Every row belongs to one group in each of 3 separate groupings. Each group adds its own fixed numbers to the row, and there is some noise. The rows also spread widely along 12 directions, which tell nothing about the answers.
Known rows, each followed by its group in each grouping:
[-13  14  21  23 -10   5  -2  -2 -30  -1  -4  13  12   0   6 -21  12  -1
   7 -12  11 -23 -15 -13  -3 -16   6 -32  -8 -15   0 -14  -1 -27] => Fibor neb (0)
[-28  26  -4 -31  -2 -34  -2  -3 -23 -19   0   9   2   7  -5   1  -1 -17
  22 -13 -19 -20 -18   1  -1   0  -7 -25  28 -19   0  12  22 -17] => Fibor gab (2)
[-11  -5  11  -5   9 -18  14  48 -10  -3   8  14  -1  -4 -14  10 -24 -11
  -6  -6 -12  14  -4  21  -9  -7 -12 -21   9 -16  -1  17   9 -22] => Sifiz gis (0)
[-12 -20  10   3  33 -21  15  14  13 -17  -2  11 -37  -3   2  -5  15  20
  -9 -16  32  -4   6 -37   8   9  -8  20  -2  -3  -9  12  -4  -7] => Pibi gir (1)
[ 11 -19  15   5  22  -3  18   8  14 -27 -14  -2 -10  -9  13  -4  10  35
  10  -8  46 -13   7 -46   5   0   8   4   0  11  -2   3  17  15] => Pibi gab (2)
[ 26 -24 -26   0   4 -15  -7  -6  24  -7   9   6 -17   4  13  34  -8  -2
   5  23  31  17  15  -3  24   2 -10  16 -26  21  27  10  -8  19] => sukis bug (1)
[ 50   6   6 -19  29  31  17  -7 -17  -9   8  -6  -2 -21 -12  11  13  32
   5 -11  25   1  -4   1 -16   5  28   2   4  10  25  14 -18 -10] => sukis gis (0)
[ -4 -15   1   7   3 -23   8  11  18  -8  -7  21 -43   1  17   6 -13 -23
 -17 -13  12  26   2 -46   4  21 -29  17  13  20   8  20  -4  24] => pir gir (2)
[ 16 -29  29  42   9   1  25  49  16  -7 -25  18 -31 -23  25   6 -22   0
 -16 -10  25  24  -8 -59 -23  11 -21 -16  -4  21  -6   9   0  26] => Sifiz neb (0)
[ 11  22  -4 -37   6   3   5 -18 -16 -23   0 -12  -2   7 -23  -5   1  -8
   6 -12   3  15  12   4  13  24   4  16  39  23  32  16   0  23] => pir bug (2)
[ -6   5   9  57 -21  21   2 -10 -14   7 -17   4  22  15  -4 -35   1   1
  -4  -4  14 -12  -2 -14  23 -12 -15 -44 -42  11  -1  -9 -15   3] => Fibor gis (0)
[-22  -5  38   9  -4  -2   7  13 -19 -17 -24  16 -18  -1  14 -31  -3   2
  -4 -30  33 -17  -9 -43 -12  -3  -1   4  13   1   9 -14   6 -13] => pir gir (0)
[ -6  -9  -5  10  -9  18   7  23  -2 -12 -26  -9   3  28  -3 -23 -30   5
 -22  10  19 -11   9   5  29   1 -35 -12 -49  12  23   3  -4  -5] => Pibi gir (1)
[ 31 -15   7  29  18   9   8  11  15  -3  17   5  -9 -21   8  10  11  10
 -10   3  27  18  16 -11  -1  -8  14  11  -1   6  -1   5 -13   0] => pir gir (2)
[-10 -36  39  42  14  -9  23  42   3  -9  10  17 -15   7 -33  -9  -8   7
 -16 -12  53  30  32   1   6  -8 -15  -2  -4  31 -15   6  -4  -9] => Fibor gab (0)
[ -2  -1  35   8  12 -23  10  32 -15  -9  20  20  12 -13 -15  20   1   4
  18  -4   5   9  -4  15 -21 -21  17 -36  35  -8 -21   9  24 -25] => Sifiz gir (2)
[  1 -24   1  20  28 -30  10  29  18  -4  21  16 -16  -4 -18  24  -1   2
  -1   5   9  18  14  14   0 -10  -7  -8  -2  -2 -20  17  -6 -11] => sukis gis (1)
[ -4   5   0  -4   1   3   5 -36 -20   9   5  21 -28  12   7 -18  25   7
 -14 -30  31 -10 -12 -40  23  18  -8   8 -24   2  23  15 -25 -21] => Fibor gir (0)
[ 11   2   7  -8 -10  -1  -9 -21 -24   4  12  20  -8   5  16  11   8  11
   7  -6  33 -13 -15  -9   6  -6   9  -9 -17  -6  31   3  -6 -25] => Sifiz neb (0)
[-16 -11  30  -6 -16  -2   4  29 -21  -5   0  28 -32  23  -2  -7 -34 -21
 -29 -20  29  15   3  -1 -11   7 -27   6  15  23  26  12  -4 -26] => pir gir (2)
[  1  -3  10  24   9   3   2  11  -5 -12  -3   5 -18   3  -8  -4   1   4
  -7  -4  13  -3   1  -6  -3   6 -12 -13  -2   9   1   9 -17  -7] => Pibi neb (1)
[ 17  -2 -14 -32  41 -19   8 -18   1 -24  27 -13   6 -17 -11  14  36  46
  19  -3  25 -28  11  19  17  -8  35  20   4 -30  -5  14   9 -23] => pir bug (2)
[-13   4   4   3   6  13   0   7 -22 -20 -22  -4 -28  14 -10 -27 -15  11
 -19 -17   8 -32  -5   7  -4  13 -31  -8 -12   0  17  16 -28 -27] => Pibi gir (0)
[ -1 -10  20   0  14 -24 -11 -10 -10 -38   0  12 -32 -13   7  13  10  31
  23 -13  46 -35  -7  -6 -27  -9   6  -7  23   7 -11   8   4 -18] => Fibor gir (2)
[  1  -1   8  11   1   1  -4   6 -10  -9  -9   8  -3  -8  22  -5   0   1
   9  -1  12 -22 -11 -14 -11 -18   4 -12  -7 -12  12 -10   0 -19] => sukis gir (0)
[-18  -4  33  17  12 -27  11  17 -11  -3  24  14  30  -7 -17  -8  28   6
  18  -6  21   2  14   4  12 -34  34  -7  15 -25 -18 -19  28 -26] => pir neb (0)
[  1  -7  -3 -11 -10 -13  -7  23  -6 -19 -12   6  -6  -9  30  13 -23  -8
  10  12  18 -11 -11  -5  -7 -16  -9  -3  -8  -4  22  -6  20 -10] => Fibor gir (0)
[  8  -3  17  31   7   0  18  17   8  10   6  18  -1  -7   7   0   9 -16
  -8  -4   3  32   2 -43   7   3  -2 -15   8  13  -2   8   2  14] => Pibi gir (2)
[ 38   3  -9 -21  39  -4  35  27   7  -8   3 -11  21 -43   5  22  11  23
  19   4  -6   7 -14 -19  -2   0  23 -15  -7 -18  -8  16  26   5] => Fibor gir (0)
[  4  -7   9   7   2  38 -12  10 -19 -22 -18   1 -40   3  26 -20 -15  19
 -35 -14  38 -40   0   8 -20  -7 -18  17 -17 -15  28   3 -34 -42] => Sifiz neb (2)

New rows. What belongs after each?
[ 31  -1  -7  14 -14  43   4  12  -8   8   1  -2   6  13   4  -2 -26  -7
 -28  11  18  16  11  16  14  -2 -15  -8 -34  14  42   9 -24  -8] => Sifiz gab (2)
[-30  11  18   1   2 -57  -9 -20 -16   0  30  34   2   6  -8  18  31  -9
  35 -12   5   0 -13 -10   8 -14  20 -25  30 -17 -14   3  16 -22] => Sifiz gir (1)
[ -5   6   8  26  14   9   8   8 -12  -7  -1  -5  20 -15   2 -25  20  13
   5  -7  10 -27   0  -4   5 -26  17 -14 -16 -31 -10 -16  -3 -30] => Fibor gab (0)
[ 27  32 -19 -36 -21  38  -6  11 -25 -38 -55 -31   2  -2  26  -8 -54  -4
   1   8 -20 -37 -30   6 -25  17 -27 -25  -4   7  49   7   4  16] => pir neb (2)
[-20 -17  20  28  -2  -8   7  -3   2  -6  -6  15  -3  17  11 -23  14  15
  -1 -10  44 -18   8 -38  26 -13  -5  -7 -18   1  -2  -8   8 -10] => Pibi gab (2)
[ 33  -2  -9   9  -9  34 -15 -14 -17 -29 -25 -21  -9  16 -13  -3 -28  19
  -1  15  33 -20  10  36  -1   5 -22 -13 -28  38  41   8 -31   8] => sukis neb (0)
[ -5  11  12   2 -12  -6   1   2 -18   9  18  22   9   6   1  -1   2 -17
  -1 -10   2   8  -7  -3   1 -11   8 -15  11  -7  10   1   4 -21] => pir gis (2)
[  2  10  48  12  29   0  29   8 -30  -7   5  13   1 -24 -21 -16  27  33
  15 -44  17 -21 -22 -30 -32   1  34 -33  28 -14 -25   5   0 -36] => pir gab (0)
[-25   0  -1   1  24 -27  11  11   2 -15  10   0  10   3 -11 -11  19  13
   8  -6  -1 -23   8   4  20 -15   3 -10   1 -34 -20   6  16 -24] => Pibi gab (2)
[  2  15  -7   3  17  11  12   7   0 -10 -11  -8   3  -4   3 -16   7 -10
  -8  -4 -19  -3   3 -11   8   0  -5  -1   4 -16   4   4  -3   5] => sukis neb (2)
[-16 -19   2  -1   4 -29  -5  20   9 -33 -15  -1  -4   1  16   1 -10  15
  13   9  28 -29   5  -2   7 -20  -3   4 -14 -16  -4 -13  25  -5] => pir neb (1)
[ -7   5  27  -7   2  -7  15  10 -15 -13   1   5  33  -3  -1 -11  14  11
  19  -5  24  -5   2 -13  12 -25  24 -14  10  -6  -4 -14  40 -11] => Fibor gir (2)
[ 16  -5  31  -8  11   1  23  48   2 -30 -21  -2   6 -18   0  12 -27  -7
  15   0  13  23   3 -19 -30  -5   6 -11  44  26   7  -3  33  23] => sukis gab (2)
[ 16   9 -18   6  18   6   9 -13   9 -26 -19 -36  40  -3 -15 -17  11  18
  27  16   2 -13  19   2  33 -11  13  -8 -14   0  10 -11  10  34] => sukis gab (0)
[ -5 -14  -2   5  -6 -26  27  31  11  16   8  19  14  16  -7  12 -12 -23
  -7   9   5  43   5 -20  41   4 -22 -20 -35  14  -2  12  27  16] => Fibor neb (1)
[ 41   7 -14  21   9  47 -19 -38 -10 -16  -1 -24   1  -2   1 -10  18  38
  -1   9  40 -29  12  21  14  -6  17   6 -32   4  32  -4 -48  -8] => Sifiz bug (1)
[ 21  10   5  33  17  23  -2  19  11 -26 -20 -14 -18 -29  16  -4   3 -16
   0   5  -8  11   4 -30 -24   3   3   6  29   9   8 -10 -19  33] => Pibi neb (1)
[  8   2  19  -9   3  -6   2   9 -19 -12   6  22 -24 -12  14  17  -3   2
   4 -14  22  -5 -19 -15 -30  -1   2 -13  21   5   6  14   2 -26] => Fibor gir (2)
[ -9  -7  -5  41 -12  -3  11  -8   8  20   0  15  13  27   3 -19   6  -5
 -14   4   8   5   4 -30  49   3 -26 -31 -50   8   1  10  -3   6] => Pibi gir (2)
[  6   0 -36  35  20   8 -15 -16  20 -24   2 -31   4   0  -8 -19  15  11
 -11  20  -1 -20  35  35  34 -15  -7  19 -23 -17  -2   1 -31   6] => pir gir (2)
[ 16  13 -10   1  31  26  18 -13  -9 -10  -4 -15 -17   5 -28 -21  10  23
 -26 -20  -1  -5   6   6  16  29 -17  -2 -10   2   5  39 -39  -3] => Sifiz gir (2)
[  4   4 -20   0  10 -10  14   2  19  14  18  11  -7  -4  14   2  12 -39
 -21  -1 -15  46  14 -33  34   9  -6  31   6  -5  17  11  -3  21] => pir gir (2)
[-20   0  14  24   8   3   5   9  -5 -21 -24  -7  16  -4   7 -36  11  16
   5 -10  14 -30   4 -17  12 -24   7  -8  -7 -26  -6 -20   8  -2] => Sifiz gis (0)
[ 34 -28 -15 -24  32  -6  15  25  17 -19   6  -7  -4 -17   9  32  -8  38
   8  17  36 -11   5   9   6  -7   8   7 -32  -7   8  13  12 -13] => sukis bug (1)
[ 25  14   0  25  13  -6   2 -12   2  12  25  13   4 -26  10  18  30  -8
  16  -1  -6  17 -13 -28  -3  -4  30 -15  10  -7  -4   2 -11   1] => pir gir (1)
[ -6  -2   3 -47  42 -16  16   3  -4 -22  10   8 -36 -10  -3   3  24  26
  -2 -29  22 -13  -4 -24  -2  13  14  35  21 -20   7  19   1 -24] => Pibi gis (1)
[ 14   9  34  74   2  22  -2   6 -12   1   2   7  27 -19   1 -10  21   6
  16   5   4 -14  -3  -4 -24 -36  26 -53   7  -5 -27 -21 -10 -12] => sukis neb (2)
[  2 -11  28  -4 -11  22   8   2 -35 -13 -22  13 -29  22  -9 -19 -26  26
 -17 -26  57 -19 -12 -10  -7  16 -26 -15 -26  35  27  16 -16 -26] => Fibor gir (0)
[ -4  -3 -11  29  27 -23   0 -36   7  -5  11   6 -19   0 -11  -7  42  21
   7 -11  13 -16   3 -25  28  11  -3  -7 -13  -5 -14  20 -25   1] => Pibi gir (0)
[  6  11 -16 -40  16  -5  20  14  -4 -10 -10  -4 -10   3 -11   3 -13 -21
  -8  -6 -20  24   2  -7  13  26 -20  12  10   4  30  23   5  18] => sukis neb (0)
[-10  14   0   4   3  14  -4   1 -14 -19  -8  -8  -9  17 -17 -23  -2 -11
 -16  -4  -3  -4  15  14  13   6 -19   3  10   5  18   8 -16  -2] => Pibi neb (2)
[ -5  -7  10 -11 -23  -9 -13   1 -11   0  27  27 -12  22   0  11 -11 -29
 -11  -1  33  30  20  15  11 -14  -1  25  17  17  39  -2   2 -15] => pir gis (2)
[ -1   7   6  11   7 -20   9  18   4 -14  -8   4   8 -10  -3   8  -1 -12
  20   3  -6  14  -7 -21  -1  -1   0 -25  13   9 -12   2  18  20] => Fibor gir (1)
[ 30  -3   8  12  15   1   1 -14  -4 -11  25   7 -11 -12 -12  23  20  15
   9   2  34  14  11   6  -4  -1  15  -4  12  22   1  16 -12   1] => Fibor neb (2)
[  9 -18   7  -3  37 -13  14  53  21 -29  -9   2 -34 -30   9  21 -16  -2
  -3  -2   2  13   2 -14 -35  -3  -4  14  29  -3  -9   9   2   7] => sukis gis (1)
[  2  15 -16 -38  28 -13  25 -25 -17  21  28  15  -3   2  -6  -1  38  14
  -5 -24  -3  -2 -17 -30  37  21   9   2 -20 -30  16  31  -4 -32] => Pibi gir (0)
[ 32 -16  23  30  -3  19   7  11   4 -15 -10  -1   8   2 -12   8 -14  19
   7   8  46  21  13  -6   1  -3   5 -20  -9  45  12   0  -3  29] => Sifiz gis (1)
[ 30 -24 -19  15   0   8  -3  -1  25 -25 -22  -5 -34  -4  27  12 -20  12
  -7  10  40   0   6 -26   5  10 -28   8 -26  34  18  16 -12  37] => Fibor gis (2)
